The rows of a group lie close to one hidden flat surface of 12 dimensions, which may be shifted away from zero. Surfaces can cross.
(in the rows, 128 means zero)
Known rows, each followed by its group:
[124 130 100  94 119 126 150 193 143 131 153 122  98  70 146 111  63 118] | T
[120 169 119  98 143 144 130 172 143  83 109 111 106  56  82 107 153 193] | R
[123  99 147 129 151 128 129 101 212 170 111  61 158 147 107 154 148 127] | L
[165 128 122 147 150 191 120  78 141 115 170  90 163 137 127 159 156 131] | F
[ 95 125 167 101 114 180 145  83 106 106 109 161 171 107  77 127 166 138] | F
[129 136  80 149 151 197 144 155 109 146 103 141 192 133 101 149  98 141] | R
[177 109 136  93  96 141 141 200 102 142 177 168  94 160 138 159 138 125] | T
[192 139  77 158 157  51 111 131 143 145 112 101  92 169 113 120 141  99] | T
[100 160 121 145 138  78 155 153 128 166 100 165  94 148 156 143 106 150] | L
[143 161 103 109 193 135 161  50  97 129 141 106 163 115 129 165 152 143] | R
[120 162 106 139 104  83 108 180  98 113 135 142 152 108 148  68 139 129] | P
[113 190 136  84 171 178 171 118 139 154 119 166 155 128 145 133 130 140] | K
[131  59 126 151  99 139 135 119  97 146 142  80 146 115  99 147 118 119] | S
[131  97 149 153 108 145 105 132  89 126 141  84 144 122  98 154 147 123] | F
[177 140  89  93 104 108 145 181 140 132 119 178 127 123  68 103 139 115] | T
[141 118 100 130 149 134 113 119  89 158  85 157 165 156 138 186 133 192] | K
[141 126 139  86 150 131 115 128 166  79  89 143  92 126  67 133 156 147] | K
[160 145  97 167 140 164  94  81 126 141  90 119 129 125 132  65 102  98] | P
[164  80 132 156 105 149 114 148 104 161 135 101 104 141  95 192 110 119] | L
[107 179 114 164 136  93 102 137  81 131 133 137 155 124 177 110 114 118] | K
[171  91 115 166 105  80  78  98 141 138 103  84 184 145  63 134 220 162] | C
[117 135 162 109 112 124 128 130 100 127 157 116 138 127 152 105 163 115] | J
[139 142 150 101 119 112  95 123 154  80 109 152  71 122 127  90 154 147] | S
[137 159 123 113 185 147 156  62 144  91  97 158 122 169  77 115 162 105] | T
[ 89 166 135 124 150 104 153  81 138 155  96 162 144 132 146 113 122 117] | S
[143 120 104 165 157 137  78 134 116  82 126  64 142 127 111 126 120 115] | F
[124 121 110  84 165 117 147 171 104 132 125 129 134 148 160 155 127 161] | S
[174  99 101 121 148 179 122 106 115 140 138 104 140 136 127 157 117 127] | J
[142  94 107  93 153 121 128 147  84 103 120 122 133 135 122 178 150 187] | S
[ 72 143 175  83 166 152 142 127 129  80 117 113 119 102 116 153 148 166] | J
[141  75 133 104 147 146  94  80 135 102 121 113 173 149  75 177  92  41] | L
[108 142 140  89 115  81 115 142 128 120  84 181 113 105 110 139 134 165] | R
[119 165 120 148 156 169 127 113 100 103 135 111 157 121 133 103 138 128] | F
[120 112 123  60 115 155 150 240 160 139 121 107 152  92 107  81 127 144] | K
[106 135 107 176  86 146 136 174 130 148 137  97 128  69 114  65  77  96] | R
[107 101 162 143 158 149 142  93 162 108 142 101  79 174 154 158 115 115] | C
[143 143  82 117 150  59 146 168 159 127 123  99 103 114 104  99 119 108] | T
[156  93 143  88 133 142 163  55 171 160 138 167 126 167 118 183 120  97] | L
[118 126 170 141  66  86  67 111 138 103 149 157 146  98 124 157 148 135] | F
[136  94 128 181 160 121  96 100 142 140  95  54 112 171 125 145 138 136] | L
[119 125 166 112 139  80 103 155 115 150 112 105 145 164 129 165 184 148] | S
[ 51 155 165 116 132 109 109 179 168 162  63 110 174 109 141  95 139 170] | J
[113 112 124 124 108  70 120 143 129 109 123 154 117 135 125 117 110 103] | F
[154  91 127 156 105 136 118 137 137 163 125  71 131 140 112  74 131  80] | F
[122 164  97  84 151 105 171 184  79 173 145 105 180 100 136  91 116  79] | J
[130 161 125 108 120 145 130 170 132  95 135 143 129 112  95  62 131  82] | T
[108 129 151 122 166 116 114 102  91 151  55 120 169 157  81 174 183 170] | F
[151 140 105 102 105 152 120 137 173 129 144 167 160 122 182  72 141 158] | R
[168 126  92 143 138 141 124 131 138 134 129 100 142 123 101 126 141 136] | T
[120 146 131  70  94 131 131 167 103  96 141 194 187 109 110  96 154 115] | P
[152  93 154 116 110 118 114 162 141 148 133  63 113 130 110 115 180 144] | C
[149 126 127  88 132 105  86 205 143 164  81 149 132 154 108 142  93  86] | R
[ 96  82 159  97 109 130 128 139 121 156 103 111 154 121 127 118 124 124] | S
[140 179 160  93 181 119 140 160 127 168 108  78  96 125  90 173 162 133] | C
[130 112 134 100 128  69 112 170 129 149 138 159 132 190 180 136  95  64] | S
[144 151 100 142 141  97 182 131 141 110 167 116 108 132  88 127 156 111] | J
[147 144 140 120 146 124 119 156 188 146 171  84 156 164 155 125 152  89] | C
[ 84  83 156 124 117 108 201 151 107 121 115 143  32 155 111 128 128 150] | S
[139 143 148 113 139 172 159 103 134 118 147 142 102 135  73 131  95  29] | T
[152 136  98 104 125  80 146 153 176 172 104 133 114 117 111  98 120 119] | T
[120 151 167 124  80 125 104 207 118 147 160 119 168 119 133 104 175 130] | K
[168 168  98 144 152 163 143 131 115 152 139 126 174 147 102 141 163 130] | T
[125 148  96 151 148  92 176 124  70 130 147  87 126  76  72 181 146 165] | R
[109 170 163 153 131 117  79 152 105 144 138  82 119 116 191 106 121 118] | T
[114 163 168 134 142 151  73 127  87  86 111 129 147 119  71 164 143 107] | P
[113 131 147  50 136  77 110 148  70 138 116 104 149  71 119 151 124 113] | J
[111 137 100 164 128  69 132 121 148  67 146 152 146 166 132  80 147 102] | C
[120 164 126 163 166 117  81 100 118 124  91 139  91 133 178 160  91 162] | R
[158 102 130 106 141 132 133 147 122 122 171 110  99 179 198 125 148 139] | P
[ 98 108 127  84 147 104 144 164  97  91 132 115 104 106 131 154 100 139] | K
[135  87 148 112 126 202 155 150 163 114 164  87 106 116 100 157 113 125] | L
[112 112 160 114 112 144 132 102 142 133 140  96  96  83 129  93  84  68] | R
[115 128 100 160 146 130 153 123 153  87  74 141 116 134  40 124 145 158] | C
[134  84 137 138  74 177  78 105 118 112 150  91 171  81 163  62 130 129] | P
[103 105 187  89 112  90  86 153 143 175  81 110  96 123 147 118  97 100] | K
[150 136  89 101 119  71 154 128 175 147  98 163 140 144 111  47 158 116] | F
[ 71 154 156 126 101  88 130 108 106 101 140 191 104 116 173  89  87  79] | K
[133  87 168 118  85 164 123  81 183 168 134 118 146 106  92 148 119  93] | L
[128 130  86 166 124 144 125 145 173 114 133 138 117 110 145 140  85 167] | P
[ 86 161 132  84 127 130 154 168 128  98 167 167 160  88 125 146  75  77] | L
[156 157 116 159 136  98 141 147 128 157 172  82 122 145 144 112 156 101] | J
[125  76 140 123  83  61 110  75  96 108 142 139 110 132 183  81 148 125] | C
[142 129  81 145 133 146 100 102  91  99 108 161 173 124 139 114 122 152] | J
[163 152 148 115  98 107 137 168 133 188 140 144 134 148  95 125 148  68] | T
[137 138  95 127 120  39 135 199  91 121 158  94 151  94  83 158 156 137] | J
[101  53 125  94  97 161 162 176 166 120 133  91 147  99 129  86 131 172] | K
[116 165  90 142 128 131 125 164 148 122 112 141 154  97 104  84  88  97] | L
[121 103 124 132 105  70 166 130 146 139 162 114 112 129 140 119 136 119] | K
[159 138 122 123  99  87 155 132 182 174 139 161 100 148 127  97 130  91] | S
[171  86 111 131  91 179 120 124  88 125 124  93 121  91  87  61 133 110] | P
[132 117 101 152 128 115 142 148 139 115 167  63 120  98 109 105  96  75] | T
[ 99 103 123 156  91  94 217 186 109 152 181 128 115 148  99 124 108  65] | S
[117 123 151  97 116 186 136 169 150  95 172 131 152 119 114 141 119 107] | F
[149 173 119 108 125  98  92 213 144 136 108  98 140  94  83  79 138  95] | K
[ 84 129 132 101 150 110 148 122 105 119 129  92 130  77 133 125  93 110] | K
[183 120  46 149 157 130 129  41  97  62 141 147 151 127  81 139 121 105] | C
[114  79 145  77  69 105 142 102 126 138 154 193 156 127 191 115 143 157] | P
[135  91 166  99 122 190 107  95 138 136  97  91 109 112 138  87 156 164] | P
[109 110 192 110 114 119  53 128 121 162 117  86 111 117 207 128  97 111] | J
[135 119 142 117 133 190  79  88 132  67  74 118 137 107  67  78 159 136] | P
[169  96 132 141  71 100  91 197 144 111 150 121 124 153  71  90 136  49] | P
[135 145  72 128 153 122 180 153 128 116 106 169 124 129  81 161 133 183] | L
[ 94 105 119 108 147 147 112 135 126 116  86 125 106 110 161 101  48 116] | K
[146 163 125 118 176 114 117  89 142  82 167 113 171 156 118 154 163  82] | C
[168 149 103 134 127  83  97 146 131 117 161  92 192 129  98 112 182  96] | C
[125 133 146 103 111 128 145 187 128 135 147 141 158 156 147 124 199 190] | J
[113 139 150  63 161 158 111 177 127 136  84 130 147 131 103 144 107 105] | R
[ 92  95 127 123 116  94 161 130 108 175 116 140 182 150 118 141 110  88] | S
[ 81 174 159 147 118 128 102 171 186 169 118 103 154  96 132 102  78  71] | C
[158 140 102 144 139 151 104  88 140 178  88  97 167 100  91 111 101  85] | K
[ 99 124 105 169 136  95 101 121  62  99 110 114 147 120 138 109 105 117] | S
[186  93  97  89 133 179 144 109 129 133 180 123 185 142 139 150 140 117] | R
[126  89 148  98 108 177 107  99 158 105 134 112 155  95 120 117 125 126] | C
[122 119  97 149 168 155 160 111  97 167 103 145 121 152 114 187  51  87] | R
[132 142 115 129 134 121 105 106 190 118 135 181 159 172 190 126 115 129] | P
[165 142 133 142  99  83  76 131 108 187 113 101 132  85  72 162 109  73] | T
[ 89 182 147 129 115  68 101 128 150 161 120 152 197 100 124 142 117  89] | C
[183 108 117 157 144 136  78  94 134 120 128  70 137 137  96 178 172 163] | F
[ 82  91 170 100 113 126 145  97  75 127 141 188 147 150 171 211 124 161] | R
[105 132 139 105 130 163 148  91 118 128 165 138 168 119 193 101 113 103] | R
[106 137 134 124 131 110 167  98 175 157 143 154 119 134 157 139  94 101] | L
[148 152 161 139 124 130  60 154 101 113 130 100 144 156 118  83 153  50] | P
[110 169 132 100 175 128 170 184 188 157 101 137 130 156 111 167 155 177] | C
[169 101 101 161 109 112 104 134 153 121 178 108 145 145 129 152 109  84] | F
[112 108 174 107 110 121 113  29 172 165 106 153 168 119 108 169 121  90] | L
[144  62 138 120 117 152 114 136  74 121 183  47 115  93 160 183 128 171] | S
[138 116 106  96 119 119  83 138 134  88 103 159 201 129  78 102 124  81] | S
[149 148  96 103 102  66 115 155 196  89 190 155 196 127 146 100 156  97] | F
[190 108 106 144  93 109  61 135 192 110 113 123 109 109  80 138 135 148] | F
[161  90  98 106 102 116 153 132 160  85 137 160 106 110  51 146 135 135] | J
[166 139 109  84  87  90  78 137  95 127 113 142 169  71 107  57 141  91] | J
[167 160  73 192 115 140 151 109 138 140 177 115 141 103 128 121 134 149] | L
[122 129 111 191 104 118 111 154 188 121 116 124 131 147 131  95 139 158] | J
[159  89 158  61 129 207 148 162 139 106 185 132 129 158 126 169 137 108] | P
[174 122  81 146 157 152 101 123 103 105 126 130 135 159 112 128  89  68] | L

New rows, each followed by its group:
[125 122 202  52 135 186 105 119 190 141 123  89 166 104  97 148 167 127] | C
[132  79 122 130 134 178 117  96 110 116 136  95 103 106 177 144  97 174] | C
[116 157 158 102 167 167 137 136 190 109 115  98 102 123 114 118 161 156] | J
[175 186  80 100 169 121 115 159 126 116 129 129 127 120 147  99 135 135] | J
[136 108  81  93 114 143 154 141 134 134  95 162  92  96 166  52  97 178] | C
[135 123 138 104 122 155 137 153  68  82 206 159 138 146 142 176 103  71] | P
[104  68 157 130  82 160 152 133 135  90 166 131 119 126 108 131 132 128] | J
[139 126 153 137 124 124  64 148 150 121 116  77 135 143 158  90 176 155] | P
[125 121 116 155 140 145 124 148 183 123 104  99 128 151 135  87 145 159] | C
[108  50 189 107  59 162 114 114 131 114 135 115  95  91 116 109 119 125] | P
[139  91  89 157 142 135 150 140  97 133  81  99  78 133 107 110 133 192] | S
[129 114 110 108 143 128 164 106 176 153 105 169 114 153 147 142 115 160] | C
[116 127 129 123 131  85 180 121 160 140 122 108 129 110  47 139 153 115] | J
[158 150  74 100 142  59 148 160 164  91 154 165 112 142 145 117 141 143] | F
[178 137 141  74 151 131 118 118 151 193  97  95 135 125 115 144 178 156] | C
[161 113 102 132 151 127 107  89  83 109 148  93 147 117 134 179 151 166] | C
[151  83 100  81  81 109 128  82 122 135  98 178 136  86 131  71 126 146] | C
[207 113  64 145 162 144  72 185 106  80 164  76  97 152 159 139 110 133] | S
[124 105 133  75  99 106 155 146 177 108 164 169 174 137 110 131 151 108] | C
[174 154  82  85 171 133 148 129 173 139 126 148 185 148 118 153 171 166] | C
[106 115 122 120  87 180 191 131 144 147 157 144 158  86 130  95 132 159] | R
[ 99 128 175 124 104 103  86 177 106 123 115  73 104  72  99 136 132 135] | R
[144 138 103 165 121 147  90 113  58 110 137 100 161  92 133 103 134 136] | P
[173  91  88 126  81 114 114 190 124 137 151 139 115 119 158 111 123 168] | T
[147 139  85 102  94  95 150 235 152 174 122 171 150 128 118  98 119 127] | R
[139 122 122 125 144 173 170 121 151  74 147 138 122 145  39 145 134  90] | S
[179 133 105 126 131  98 110 176 131  96 177 111  90 136 137 157 152 153] | J
[138  95  94  90 140 124 119 170 140 118 107 165 123 174 156  95  59  64] | S
[112 139 135 119 161 136 132 144  99 134  74 125 133 143  95 145 151 158] | F
[105  97 154 109  89 100 134 152  73  95 192  97 117  81 122 137 103  77] | R
[107 122 179  74 102 153 108  74 172 102  89 156 107  87 108  60 123  96] | J
[147 103 119 148 112 159 173  78  83 104 193 124 135 140 111 125 145  87] | J
[153 137 120 142 156 103 116 120 131 132 132  82 102 162 166  93 160 128] | C
[126 117 180 114 138 136  82 141 145 194  49 128  98 175 130 135 112 108] | L
[114 200 173 107 170 125 136  91 117 206 108 144 124 132 149 196 112 108] | T
[183  86  82 141  95 107  91 123 143 137 100 133 125 128 125 106 142 174] | T
[104 175 113 122 140 110 175 141 133 104 132 153 146 121 108  85 158 132] | J
[141 158 114 137 188 149 150  99 164 157  55 116  74 146  86 126 127 148] | C
[112 109 149 127 122  93 105 127  92  74 140 106 112 121 127 131 160 144] | T
[188 136 101  81 146 113 146 180 170 185 118 109 120 133  92 143 143 127] | R
[151 143 108 148 147 147 132 129 139 112 152  68 113 104  75 105  89  37] | T
[146  74 119 122 103 113 146 146 107  72 159 136  45 152 140  63 106  77] | P
[101 123 164 126 117 109 143 121 194  97 110 129 104 123  71 139 181 172] | J
[153 109 113 135 133 126 198  89 137 183 172 102  88 122 138 162 106 118] | R
[127 143 156  93 127 103 107 112 102 123 176 147 162 147 171 148 117  49] | L
[135 108 162 148  93 101 124 105 100 159 159  99 145 140 129 131 177 111] | J
[138 103 123 103  95 132 156 211 144 164 137 146 114 129 110 140 102 124] | R
[138  88  76 111 128 121 221 140  65 122 128 171 109 153  73 129 124 119] | F
[132 124 128 157 139 109 154 118  60 193  94 136 110 166 116 171 147 152] | F
[143 155  98 172 108  37 128 133 155 156 115 117 145 125  80 100 170 120] | J
[ 81 107 144 114 135 133 148 149 177 128 126 109 140 107  94 174  73  95] | L
[101 103 152 140  86 112 124  97  95 119 135 166  99 109 134 137  83  97] | P
[158 130 167 134 129  92  53 150 102 145 122  78  86 140 154 156 150 133] | T
[111 165 134 135 134 159 178 142  99 149 186 113 172 108 108 157 121  82] | T
[ 89 213 107 121 201 119 156 189  96 196  77 135 187 153 143 145 119 139] | R
[ 65 134 167  95 166 138 108 111 106  62 102 115 166 124 116 131 149 129] | F
[130 115 166 108  84 175  94 131 166 162 102 131 128 104 149  75 124 133] | T
[144  85 135 121  97 135 176 117 162 152 154 139  77 140 115 126 105  90] | S
[149 182 113 168  93 108 155 143  93 155 204 190 125 131 180 168 125 142] | F
[147 106 134 150 124 115 121 117 131 132 157 114  55 150 186 124  84  93] | S
[143 145 110 109 139 119 155 159 128 174 169 119 147 145 187 116 114  97] | R
[105 128 169 101  95 168 125 125 183 155 112 178 138 106 119 139  92 115] | P
[ 86 145 141 123 139  65 126  92  75  91 100 155 104 116 141 121 145 154] | C
[123 124 144 149 144 149 118  84  98 161 120  74 168 113 115 179 155 160] | R
[195 161  72 169 159 106 115 107 134 103 150 107 108 140 107 140 153 136] | J
[108 166 105 186 148 122 162  98 125 169 118 104 143 128 126  99 119 107] | S
[162 178  75 141 166  95 101 138 119  88 141  99 191 131 110 108 191 141] | C
[108 135 137  86 160 109 107 144 157 142  55 136 106 133 145 110 107 146] | K
[119 132 133 137 113 127 108 101 106 131 164 128 166 122 202 115 128 129] | R
[ 85 156 124 162 136 124 170 107 132 169 108 116 125 113 141  73 108 110] | S
[136 131 125 121 110  97 138 173 140 131 124 153  92 149 120 103 124 111] | P
[146 151 105 122  88  65 135 190 113 149 138 195 159 140  92 132 135  90] | P
[133 143 110 104 171 129 169 171 140 179 105 162  79 165 141 188  74 135] | R
[145 184 190 103 129 180 109 178 116 179 147 129 120 145 142 139 137  84] | T
[ 65 158 157 141 145 150 151 182 107 149  95 100 105  89 104 150 100 162] | R
[ 88 199 126 104 175 131 107 125 136  60 135 134 176 109 166  85 140 128] | C
[ 96 203 108 145 160 167 114 153 136 142 101 128 175 112 185  63 105 139] | R
[156  99 105 120 119 106 129 175 117  90 105 102  76 127  94  65 178 171] | P
[139 133 136 100 156 156 121  69 140 126 117 126 165 108  77 204 132 129] | C
[104 165 125 142 112  74 101 125 134 135  64 171 106  91 117 104 117 163] | R
[130 105 138 118 104 129 128 147 152 161 138 101 126 110 144 120 129 141] | T
[136 131 141  60 130 127 128 195 181 145  99 145 129 130 127 131 164 188] | J
[103 174 181 132  94 115 111 147  94 169 141 131 171 110 129 117 153  96] | T
[109 142 138 117 111  92  76 183 155 121  98 148 132 124 170 108 137 181] | J
[161 104 112 122 115 125 136 134 135 127 157  89  93  91  99 125 102  96] | R
[156 123  42 127 128 122 179 186 125 161 157 130 141 118 164  83  70 104] | S
[107 104 139  77 112 113  79 156 122 101 110 143 152 115 160  83  96  93] | S
[109  99 140 130 131 135 151 106 116 117 157 133 158 152 102 168  97  54] | S
[176 162 105 114 160 106  68 170 135 139 123  72 120 104 145 121 125 128] | J
[148 140  96 137 140 126 160 192 131  96 126 120  53 137 107  92 149 171] | S
[127 150 137 133  80  60 106 115  99 124 100 190 164 135  83  78 186 104] | T
[ 89 135 156 154 135 127  80 129 105 103 133  71 157 104 155 153 147 170] | C
[ 95 161 104 121 119 102 146 190 100 131 106 156 160  94  95 110 118 136] | R
[ 56 112 185  87 103 178 150 161 128 143 108 168 145 120 146 126  95 133] | R
[146 122 134 121 136 171 132 114 174 166 123 101 138 107  72 175  97  93] | C
[114 121 158 139 128 122 124 152  94  94 175  91 103 127 137 154 139 122] | S
[132 137 164  95 159  67 171 130 136 188 140 112 107 176 125 202 173 130] | T
[ 80 127 162 114 155 101 161 109 136  55  96 146  68 160  96 110 172 150] | C
[136  91 159  88  94  88  95 102 110  94 119 153 122 105  90 170 169 162] | J
[121 144 167 161 151 103  64  47 105 102 117  57 118  93 107 152 151 119] | J
[135 127  88 141  93  86 167 194 132 142 158 158 153 146 133  96 138 129] | J
[166 132  96 171 133 134  80  97 130 131 124 115 169 141 139 129 140 142] | P
[141 142 132 154 131 134 165  71 155 142 128 123  81 121  94 129 156 146] | S
[154 116 130 124  97 105 137 113 125 103 171 134  68 100 136 132 137 146] | S
[111 211 144 128 162 119  88 174 153 118  93 148 142 141 123 109 138 118] | P
[117 172 103 129 148 160 168 104 101 116 135 165 189 121 107 132 154 148] | T
[ 97 109 160  85 147  98 175  61  69 127 156 149 115 128 143 214 129 134] | R
[145 158 118 120 147  68 124 147 124 187 111  82 128 111 107 115 120  73] | R
[136 127  77 155 143 137 118  73 101 116  93 121 188 100  81 122 131 138] | S
[110 129 125 117 121 123 179 122 112 192 112 112 183 100  75 125 140 107] | R
[141 125 102 144 151 184  94 176 103 111 134 113 154 138 138 162  90 134] | R
[112 131 116 161 151 150 119 122 120  78 140  60 138  87  77 134 121 120] | J
[163 123 108 107 106 131 144 113 160  90 144 164  95 117  99  85 127 100] | J
[122 138 134 147 112 124 145 129 133 157 182 118 116 124 217 129 130 166] | R
[155 149 118 135 145 133 111 106 135 102 111 183  89 164 123 145 109 110] | K
[166 124 115  79 181 131 137 110 109 114 132 163 123 202 140 176 137 106] | L
[134  56  84 120  92  93 137 116  74  94 114 166 118 113 103 129 103 143] | S
[124 154  85 147 148  96 155 179  69  60 176 135 125 134 106 145 131 121] | S
[132 131 112 141 112  95  89 144 130 113 179 107 217 123 163 138 156 132] | C
[146 176 114 115 119  76 110 206 137 154 126 151  98 136 174  69 118 107] | T
[139 150 116  99 163 100 158 165 148  97 127 123  98 161 126  74 182 141] | C
[139 125 159  82 143 177 132 136 117 180 112 147 145 144 128 196 132 147] | K
[127 114 139 118  99 148  82 168 126 114 133 161 158 132 174 141 140 185] | R
[164 125 107  95 127 190 182 161 122  86 204 143 107 124 125 134 129 127] | L
